The rows of a group lie close to one hidden flat surface of 13 dimensions, which passes through zero. Surfaces can cross.
(in the rows, 128 means zero)
Some rows, each with its group after it:
[ 90 137 105  92 134 132 104 142 136  96 132 153 146 124  85 169 127 146] | mok
[ 86 165 138 109 132 131  96  92 136 104 193 133 132 144 113 114 126 119] | mok
[168  90 186 113 121  82 119 150 121 167 110 127 185 137 129  91 162 151] | bapo
[162 132 184 137 200 100  99 189 109 140  85  96 117 104 141 113 155 168] | lufim
[132 104 151 115 103 162 106 113 113 143 113 106 147 171 155  87  94  86] | mok
[149 125 122 125 137 151 144 115 119 114 131 163 125 127 139 135  91 179] | bupi
[123 131 127 150 142 131 146  91 132 146 131 136 124  92 112 107 130 100] | mok
[128 151 126 102 162 103 152 180 136 153 146 138  88 132  69 108 177 141] | lufim
[131 114 126 135 141 143 116 126 122 112  92 144 148 103  86 136 118 130] | lufim
[163 133 167 157 164 113 109  72 122 119 106 108 177 109 159  99 131 148] | bupi
[ 78 167 149 172  98  86 137  89 131 151 175 120 131  94 131 154 135 139] | mok
[ 98 122 127 137  95 107 124 130 152 138 136 100 143 126 150 144 115 101] | lufim
[ 80 124 136 141 103 177  83  56 152  87 145 110 168 136 155 143  65  83] | bupi
[131 137 118 101 104 159 149 120 148 129 114 106 110 171 156  91  87 125] | bapo
[101  98 114 175 136 132 135 131 117 132  97 140 160  84 135 136  89 155] | bupi
[113 136 127 107 113 117 129 145 111 144 147 129 139 176 108 141 135 158] | lufim
[ 76  87 105 147 252 138  91 123 141 125 162 119 171  97 155 127 106  66] | bapo
[137 118 153  84 138 138 146 149 157 158  95 115 142 155 105 111  94 138] | lufim
[130  92 106 185  85 169 126 101 112 110 152 128 122 141 179 152  86  93] | mok
[145 105 138 135 129 112 103 139 113 127 134 144 122  93 164 156 113 103] | bupi
[102 138 153 144 135 141 121 129 122 136 154 141 107 105 112 144 115 135] | lufim
[130  95  73 162 110  94 182 159 101 176  86 145 132  92 141 148 130 120] | lufim
[112 133 130 121 157 127 139 125 180 122 139 122 120 102 129 122 115 114] | lufim
[139 127 121 129 160 119 171 100 168 136 117 124 164 123 117 132 151 153] | bapo
[150 133 116 110  93 130 146 129 134 138  98 108 106 147 124 115 131  92] | bupi
[149  97 121 112  80 140 129 137  98 141  96 148 128 133 158 129  95 119] | bupi
[135 124 164 129 116 161 155  90 166 136 155 137 133 136 130 148 118 144] | bapo
[131 105 126  63 125 125 147 125 180 160 110 110 170 164 135 131  75  92] | mok
[122 153 107 150 127 141 138 150 109 131  99  91  80 134 188 118 146 131] | mok
[ 91 147 188 147 126 118 102 160 105 151 135 120 124 112 131 151 163 178] | lufim
[141 160 102 116 106 139 172  82 147 129 155 138  92 141 107  81 139 101] | bapo
[ 72 140 126 104  70 131 138 146 166 138  73  98 154 134  80  92 202 128] | mok
[105 140 133 123 126 167 101 122 103 116 134 140  94 126 112 101 149  96] | bupi
[ 54 157  59 145  96 127 123  78 156  65 143 115 165 120 149 126 134 141] | mok
[ 73 132 128 120  68 119 135 142 120 166  98 108 149 142 118  70 120 128] | bupi
[102 136 133 116 110 102  97 149 120 116 147 128 135 129 166 141 109 146] | bapo
[101 178 171 128 152  90 126 103 129 163 104 111 141  89  81 162  93 138] | mok
[120 125  78 118 165 128 113 132 123  92 160 154 116 117 151 139 152 109] | bapo
[167 144 170  91 161 108 151  87 106 172 111 166 163 123  98 115 134 171] | bapo
[ 99 112 136  92 146 154 138 152 143 141 136 155 145 135 134 173 122 176] | lufim
[109 155 179 112 132 125 116 101 132 149 142  94 160 160 133 103 155 156] | bapo
[164 141 143 155 205 136 139 109 137 142 113 102 100 110  60 123 141  73] | mok
[ 83 130 123  96 142 139 138 150 131 142 144 156 135 132 126 128 121 175] | bupi
[127 124 116 113 118 134 140 120 138 125 126 154 126 110 138 134 122 137] | lufim
[126 122  89 112 132 162  89 127 108  83 117 122 135 164 101 147 120  93] | bapo
[116 163 110 130 113 102 155 159 121 152 107 107  91 124 135 176 172 144] | mok
[116 126  59 127 137 110 157 109 194  88 157 126 155 133 118 130 141 117] | bapo
[143 142 171 141 142 129 121 142  89 162 137  96 119 176 146 129  85 165] | lufim
[ 77 165  88 111 135 138 130 109 138 112  80 100 137 122 142 111 118 128] | mok
[127 123 103 101 105 111 124 150 110 128 136 169 119 122  96 156  87 123] | bapo
[108 163 120  99 152 127 104 118 128 103 136 126 140 147  97 109 105 146] | bapo
[109 157 122 105  77 146 148 114 120 131 159 155  88 139 167 160 114 148] | bupi
[120 131  68 161 136 103 173 151 125 153 110 123 116 114  90 151 137 122] | lufim
[134 138 141 117 119 144 128 132 117 130 109 150  99 108 130 117  91 138] | bupi
[113 143 177 174 129  89  95  98 143 132 127  68 170 108 141 150 137 115] | bupi
[136 112 141 118 131 130 157 140 117 181  93 114 142 149 102 100 156 124] | bupi

New rows. What belongs after each?
[132 128 129 106 122 124 143 148 149 135 124 124 120 141 147 100 106 151] | bapo
[152 136 109  56 131 129 134 153 139 134 100 139  88 132 124  78 138  81] | bupi
[110 154  96 125  82 112 144 149 142 108 141 117 107 151 142 188 133 162] | bupi
[140 122 126 134 140 148 108  96  89 111 124 161 138 118 119 119  98 129] | mok
[ 83 122  98 109 194  96 133 141  85 203 131 121 149 128 102 106 140  57] | bapo
[111 125 110  93 134 108 131 135 128 133 169 141 160 166 120 110 173 138] | lufim
[140 164 113 125 126 132  98  94  85  97 105 121 125 143 113 106 137 116] | bapo
[160 120  95 139 189 168 151 109 109 113 132 152 111 137 109 103 157 128] | lufim
[145 120 103 140 150  97  92 179 117  76 119 142 124 101 134 142 131 158] | bupi
[130 105 122 159 132 122 101 134 152  96 115  90 164 142  83 116  98 101] | bupi
[151  92 127 151 171 127 131 163 151 116 166 150 105 102 107 151 145 114] | mok
[ 84 141 151 193 146 110 120  72 149 126 186 111 144  78 142 150 150 109] | bapo
[123 155 143 144 114 129 115  99 134 110 108  87 150 144 127 112 120 143] | bapo
[ 78 125 125 145  86 161 153 167  84 172  86 153  93 105  98 120 111 153] | bupi
[142  81 152  82 123 113  76 148 119 122 123 147 179 133 150 103 141 108] | lufim
[130 151 107 144 130 117 130  58 144 109 160  84 161 181 120  63 131  96] | lufim
[181 132 110 160 127 139 162  75 138 111 149 147 100 114 148 155 102 116] | bupi
[151 115  68  79 155  82 141 160 172 102  90 131 152 117 119  29 108 113] | bupi
[120 106  96  84 171 138 123 183 119 140 117 151 100 125 162 106  55 113] | bapo
[120 144 112  91 102 148 148 121 103 173  99 116 101 160 100 169 146  80] | mok
[115 116 135 152 128 128 124 131 128 144 107 101 143 122 145 133 106 113] | bapo
[140 207 196 101 161  83  98  90  89 154 143 113 122 142  61 122 141 148] | mok
[ 91 146 147 109 144 117 106 157 135 135 160 117 110 130 123 150 138 119] | mok
[122 127 125 129 123 111 144 142 152 148 121  84 141 151 151 119 151 114] | lufim
[152 114 146 117  88 145 126 153 150 115 153 111 112 187 139  97 153 139] | mok
[ 77 124 128 142 129 126  90 123 133 122 103  87 158 107 128 101 153  67] | bupi
[118 115 120  89 116 114 142  89 124 169  85 136 189 119 134 105  97 105] | mok
[168 106 148  98 135 168 124 155 136 140 131 113  97 179 118 145 102  90] | mok
[134 157 118 162 133 158 154 110 144 118 115  96  82 128 128 147 116 120] | lufim
[131 189 110  74 126 115 147 121 115 132  61 120 134 137 118 114 127 184] | mok
[113 154 149 142 147 149 118 124 159 102 128 106  99 106 100 136 156 122] | lufim
[ 83 172 133 125 124 115 147 131 138 152 137 112 103 125 137 115 101 152] | bapo
[ 78 136 113 108 135 107 147 128 148 168 147 101 164 156 125 143 141 121] | bapo
[124 102  96 125 126  74 137 138 143 124 157 152 174 115 147 100 197 134] | mok
[126 123 141 134 115 112 162 152 164 161 151 105 103 131 133  98 187 107] | mok
[ 86 122 146 127 119  82  79 155 129 129 137  87 188 152 115 115 137 125] | bapo
[120 135 117  95  98 168 163 158 181 107 135 138  78 149 136 129  52 168] | bapo
[160  93 150 137 109  96 103  69 133 118 152 143 199 118 120 114 114  92] | bapo
[140 172 111 104 114 131 170  76 152 131  96 111 118 131 168 130 141 143] | bupi
[150 108 186 111  78 136 152 126 155 150 186 180 102 118 178 156 109 167] | bapo
[127 112 103 137  96  97 104 133  91 103 157 175 127 100 180  80 120 130] | bupi
[110 151 167  87 140 124 113 128 165 154 145  76 131 170  94  90 156  78] | mok
[161 142 149 139 113 135 110 129 109 113 102 103 116 150 101 108 144 133] | bupi
[107 141 113 108  98 128 154 155 161 120 115 124 112 137 133 124 155 159] | mok
[152  80 140  97 126 127 143 210 189 109 189 162 104 144 180  73 148 182] | mok
[114 151 161 129 190 152 127 128 208  98 134 108  86  72 128 126 139 108] | lufim
[118  75 134 123 119 119 114 153 146 117 109 157 188 101 106 118 130 141] | mok
[141 127 125 131 160 163 110 146 113 111 111 134  79 111 132  83  97 111] | bapo
[111 124 181 150 141 123  92 148 126 125 159 125 120 104 175 120 128 146] | bapo
[131  95 113 178 154 163 134 122 111 140 115 104 133 138 156 156 105  98] | lufim
[123  72 111 133  89 161 154 131 190 135 131 105 146 154 113 120 147  55] | mok
[ 95 148 109 128 156 135 140  88 162 126 103 109 154  93 185 205 140 132] | bupi
[149 133 153 140 142 137 119 116 113 122  92 112 147 134 110  92 130 156] | bupi
[131 152  87 135 175 181 188 106 140 126 120 143  78 120  88 134 153 136] | bupi
[154 140 114 100 149 132 163 120 142 123 145 150  99 132 192 113 143 167] | lufim
[ 92 118 105 105  98 150 148 155 127 168  83 111 115 133 186 169  81 105] | mok
[201 118 157  92 132 149 127 147 127 144  52 106 110 150  92 123 111 102] | bupi
[166 103 147 167 132 127 111 124 116 107 100 133 149 103  65 139 167 123] | bapo
